The rows of a group lie close to one hidden flat surface of 13 dimensions, which passes through zero. Surfaces can cross.
(in the rows, 100 means zero)
Known rows, each followed by its group:
76,100,81,88,94,102,65,101,79,123,92,121,116,127,113,100,83,137,94,72,94,127,146
E
44,98,95,144,104,113,104,106,89,96,89,124,92,127,69,125,114,101,135,99,117,104,118
Y
103,131,105,96,107,80,92,95,108,103,101,101,117,103,113,87,125,145,88,88,104,105,66
Z
95,132,89,108,110,106,84,99,102,100,115,87,98,100,107,87,68,113,148,92,106,127,103
Y
120,113,125,128,111,113,126,114,104,79,128,80,115,102,84,72,105,88,113,128,112,102,62
E
115,89,123,107,114,98,125,82,94,112,109,95,79,126,94,74,102,77,96,116,113,70,108
Q
135,152,110,86,95,159,109,109,104,131,111,119,97,115,92,76,103,119,76,92,109,129,96
Q
105,95,90,111,73,98,107,59,101,100,141,70,90,66,98,108,57,120,123,118,79,108,106
Y
106,95,89,98,105,105,73,106,95,79,105,85,106,107,99,109,91,88,130,86,132,88,47
Q
114,108,135,107,117,105,119,78,88,110,121,97,89,125,137,84,76,94,111,96,135,87,89
Z
95,113,116,59,56,117,92,109,124,76,117,112,93,137,78,95,123,113,100,85,117,90,99
E
85,102,99,126,115,93,99,116,94,60,109,81,136,71,115,118,92,98,128,104,111,111,53
Q
105,58,123,126,96,74,121,102,94,92,113,90,105,98,102,122,99,85,98,123,101,74,57
Y
102,91,95,90,89,92,113,37,80,133,105,115,72,91,80,95,101,137,62,110,89,76,127
Z
126,119,91,69,82,113,81,108,106,90,113,87,101,94,80,83,104,104,105,92,109,102,71
Q
142,99,87,51,106,97,72,101,93,107,115,82,108,96,120,83,63,78,89,82,86,90,99
Y
122,115,68,75,99,109,85,99,104,107,86,94,112,75,80,111,139,97,64,89,95,84,52
Z
102,107,116,140,162,80,117,102,80,110,108,100,106,98,110,99,79,84,119,108,93,89,87
E
103,101,132,122,100,109,125,116,111,74,107,94,108,95,125,82,120,83,110,100,113,110,121
Z
79,105,95,95,106,75,88,113,107,72,87,76,127,105,120,71,124,96,113,100,116,107,95
Q
92,62,97,93,136,71,84,82,72,80,95,101,122,100,119,104,83,94,78,92,91,67,120
E
111,98,85,121,103,77,78,119,97,144,78,102,112,112,106,89,111,134,91,98,83,129,93
E
110,129,94,86,117,114,76,113,61,96,102,117,121,82,84,75,126,110,95,59,118,101,122
Q
104,113,97,86,70,93,77,108,128,119,92,110,95,100,139,125,102,134,106,63,92,126,96
Q
83,91,87,103,97,103,76,103,42,111,84,119,97,102,74,85,124,110,108,73,140,103,130
Z
111,92,101,111,140,145,86,94,83,58,108,115,113,85,104,108,70,92,99,83,111,97,131
E
74,116,128,87,78,95,108,123,142,63,105,120,84,121,104,117,124,98,129,78,103,95,115
E
102,128,115,97,99,85,105,90,111,101,105,119,72,113,61,82,128,138,109,99,105,87,93
Z
67,76,81,98,107,75,101,99,73,75,83,91,114,40,123,132,85,77,108,99,101,101,103
Z
89,90,100,87,99,53,93,87,93,102,97,86,93,87,129,101,110,82,120,74,102,73,112
Z
97,96,134,99,89,114,152,82,122,67,114,85,105,90,127,110,101,84,75,136,116,86,55
E
120,109,87,85,142,113,80,120,95,98,83,109,105,109,84,77,92,79,89,91,90,100,126
Y
72,98,95,82,69,93,133,86,104,102,81,96,87,71,92,103,140,87,75,121,99,94,115
Q
122,97,104,86,104,91,112,77,103,128,103,110,87,95,95,98,87,115,62,115,65,87,114
Q
109,90,67,62,135,61,47,112,95,77,72,82,112,99,102,74,106,78,104,70,96,78,116
E
115,107,83,54,94,92,73,104,146,73,87,96,96,92,109,96,105,101,89,81,66,97,131
Y
75,87,64,94,98,119,73,110,39,96,100,94,125,92,58,77,88,86,108,102,113,117,141
Q
118,116,123,112,91,94,106,128,99,119,101,118,95,94,101,106,126,113,107,85,113,109,63
Y
83,107,90,63,87,61,107,76,90,135,89,112,90,86,96,109,126,114,63,97,79,74,102
Q
125,92,92,62,98,117,67,128,113,104,84,125,76,134,68,113,96,82,95,77,101,82,89
Z
81,130,107,96,114,114,111,102,72,123,111,121,106,132,69,68,111,106,92,99,102,102,138
E
108,102,103,87,94,73,102,81,102,118,107,75,136,104,146,64,119,122,56,96,80,101,120
Z
139,120,123,100,108,106,115,98,141,86,100,89,103,96,131,70,123,116,78,102,96,109,90
Q
88,112,91,103,98,86,97,43,117,116,93,102,64,96,133,111,95,130,111,77,100,91,133
Z
110,115,100,92,57,103,104,96,131,88,111,90,98,88,89,95,131,130,98,102,98,110,81
Y
101,109,88,84,107,108,58,131,120,82,88,91,127,133,129,88,74,116,113,87,108,138,88
E
126,106,113,88,106,94,105,116,135,105,91,112,72,106,96,126,79,96,105,111,89,95,45
Y
86,92,105,113,81,114,118,82,100,72,135,64,118,102,105,93,82,85,117,129,115,98,85
Y
83,117,93,102,115,72,91,121,116,89,96,102,101,101,89,120,95,103,133,100,87,101,63
Z
77,84,127,92,81,90,131,125,87,125,108,114,128,130,117,115,106,84,65,114,91,97,83
Y
87,98,120,118,65,104,125,121,106,100,111,100,91,114,71,90,127,92,115,120,110,107,101
E
114,81,102,107,63,122,114,85,103,86,118,89,79,77,70,127,111,86,108,114,119,79,60
Q
113,102,84,82,115,118,76,91,114,71,84,90,78,91,116,100,82,77,127,79,126,95,102
Y
99,103,82,82,100,130,94,93,101,105,57,116,73,100,91,100,109,101,82,99,129,109,103
Y
123,108,86,80,116,119,110,75,96,92,100,84,100,68,93,87,95,81,72,116,99,84,86
E
127,75,104,74,72,121,72,100,81,93,109,95,99,109,122,105,67,103,101,80,141,103,73
Z
123,121,82,123,130,85,76,124,88,155,92,113,82,115,55,85,103,108,127,89,79,107,96
E
97,118,116,91,110,100,124,105,132,81,94,105,74,101,87,77,114,80,108,114,86,94,142
Z
112,103,109,112,127,105,105,103,65,127,125,107,104,114,90,104,74,79,106,98,104,80,83
Y
117,111,120,111,95,122,132,95,94,118,132,107,88,91,86,104,68,100,101,125,87,109,95
Q

New rows. What belongs after each?
92,86,120,131,76,58,113,110,108,82,107,89,111,69,115,97,168,97,115,79,98,88,120
Z
92,121,114,108,101,112,103,129,103,110,96,117,90,135,84,87,115,95,121,93,118,109,103
E
94,67,103,108,78,102,94,123,122,98,102,117,97,128,77,110,71,114,95,120,53,121,150
Z
56,74,84,113,97,81,84,97,88,108,109,101,105,143,72,123,71,97,123,112,84,88,107
Y
94,75,124,139,77,74,124,93,59,125,133,101,123,61,121,110,108,116,93,97,83,106,127
Y
119,115,69,68,98,106,96,62,117,103,99,83,93,54,119,116,74,110,73,104,74,100,84
E
115,66,110,127,54,135,107,98,101,107,116,92,101,116,103,75,111,97,90,105,98,122,175
Z
108,105,90,77,62,149,95,87,104,73,125,98,110,93,72,92,90,119,80,107,96,116,124
E
76,127,105,99,111,96,118,105,56,118,119,117,111,101,51,87,120,96,97,106,100,86,106
Q
84,146,108,80,104,125,107,92,91,86,123,94,99,100,115,87,86,82,134,82,131,104,108
E
108,131,102,109,72,132,103,101,110,97,100,104,99,72,114,95,135,120,103,75,118,131,115
E
112,93,89,67,112,112,54,114,111,79,85,101,120,136,128,98,73,111,94,78,119,108,76
E
90,104,86,133,124,105,85,103,73,109,89,124,98,100,55,90,134,115,107,81,100,98,142
Y
90,131,107,115,119,100,104,122,73,132,82,114,93,121,94,63,146,89,118,76,136,108,122
E
83,55,96,105,76,75,98,82,81,104,109,100,102,84,110,125,96,96,93,94,82,84,135
Y
128,63,117,124,109,100,103,83,122,89,102,84,73,113,136,116,63,78,122,104,112,85,88
Q
96,110,131,126,125,110,119,118,95,79,103,97,126,119,130,78,107,90,106,107,132,111,84
E
104,99,126,130,114,101,117,118,82,84,143,100,137,87,104,95,124,69,102,80,81,81,138
Y
114,72,109,123,82,82,109,110,114,89,100,104,95,82,73,116,130,113,93,112,81,90,85
Y
116,56,113,122,128,98,104,83,84,71,95,94,137,83,144,112,92,109,59,108,107,87,81
E
106,106,127,85,93,77,102,161,134,92,100,106,126,123,121,102,115,90,96,94,75,111,76
Y
106,79,105,79,78,89,84,103,116,94,96,122,81,125,75,117,122,109,90,82,95,70,98
E
103,122,119,117,95,81,143,105,114,101,101,69,82,70,110,84,138,59,130,115,124,91,60
E
113,124,94,86,72,102,81,116,114,58,132,65,113,83,83,65,118,99,142,87,111,109,95
E
120,94,119,88,80,86,93,84,84,122,109,120,85,125,78,70,136,140,74,83,109,79,121
Z
122,90,80,62,46,80,81,90,100,98,118,57,129,80,100,66,129,120,71,104,92,99,81
Z
90,77,101,125,83,106,88,110,81,98,103,119,72,94,71,119,111,85,141,72,114,91,139
E
116,83,97,80,58,95,89,87,85,100,99,80,93,82,106,59,132,99,95,82,123,101,144
Q
114,74,107,95,63,153,116,96,110,56,105,113,92,83,58,104,129,94,67,113,106,91,127
E
94,111,87,57,88,71,103,88,97,114,90,96,96,70,105,95,107,105,77,101,81,94,105
Q
121,74,62,107,111,96,67,81,73,107,77,92,90,69,73,78,84,119,93,105,91,112,137
Y
74,118,109,99,89,125,121,128,107,100,106,86,121,138,108,88,67,88,111,141,119,140,64
Y
116,71,139,100,92,86,115,90,103,105,117,120,88,119,115,106,82,118,81,104,85,84,115
Z
76,115,82,80,91,108,75,101,111,75,111,79,122,145,86,75,109,93,119,97,115,95,99
Y
98,92,82,86,94,95,107,80,79,132,107,86,99,101,80,90,78,96,79,132,84,95,94
E
86,119,92,64,94,90,91,114,124,112,69,110,86,111,121,89,105,98,94,85,87,117,139
Q
115,113,87,96,56,92,87,103,106,99,134,76,86,79,57,87,115,104,144,92,93,100,90
E
91,84,86,128,104,100,74,105,59,123,91,115,90,103,75,110,102,105,129,77,123,102,110
Y
82,102,92,131,122,92,120,93,74,131,88,83,113,81,138,99,73,89,102,121,101,127,103
E
100,63,103,115,73,120,87,119,81,108,95,111,108,121,94,79,117,97,91,87,103,118,176
Z
97,101,101,103,96,107,105,96,66,123,105,104,130,120,84,58,124,128,59,112,106,110,118
E
129,100,81,80,95,112,76,93,123,96,107,96,108,99,86,106,75,130,75,111,68,106,79
E
86,105,110,109,96,115,130,101,112,98,100,90,96,91,132,107,47,95,111,137,96,139,94
Y
121,128,133,110,92,112,116,114,116,112,125,101,93,101,138,94,71,109,126,93,97,131,103
Q
115,101,104,86,110,93,112,95,93,88,123,73,111,108,75,72,90,76,96,135,102,74,60
E
111,67,98,112,81,112,109,84,94,76,109,89,102,92,60,99,143,89,79,112,113,65,90
Y
112,112,102,79,86,117,96,119,110,67,112,68,111,111,92,67,100,74,119,115,130,107,66
E
107,74,86,86,79,80,70,98,115,85,94,85,88,120,80,112,104,102,115,100,111,76,55
Y
109,115,105,98,74,89,84,84,109,113,146,102,102,106,93,120,75,150,116,85,76,99,75
E
96,123,55,45,109,141,88,79,96,87,91,79,91,73,97,90,51,63,97,110,98,112,123
E
86,128,95,106,120,97,107,106,126,108,105,79,89,134,101,77,81,71,141,114,90,106,111
Z
118,76,91,124,105,98,90,90,92,82,101,84,92,54,100,99,85,98,121,98,94,108,127
Y
114,113,94,124,120,136,115,84,105,81,108,86,87,77,78,89,71,94,115,130,100,114,105
Y
88,127,77,88,117,87,88,62,134,86,98,100,87,84,101,94,92,130,104,92,56,102,158
Y
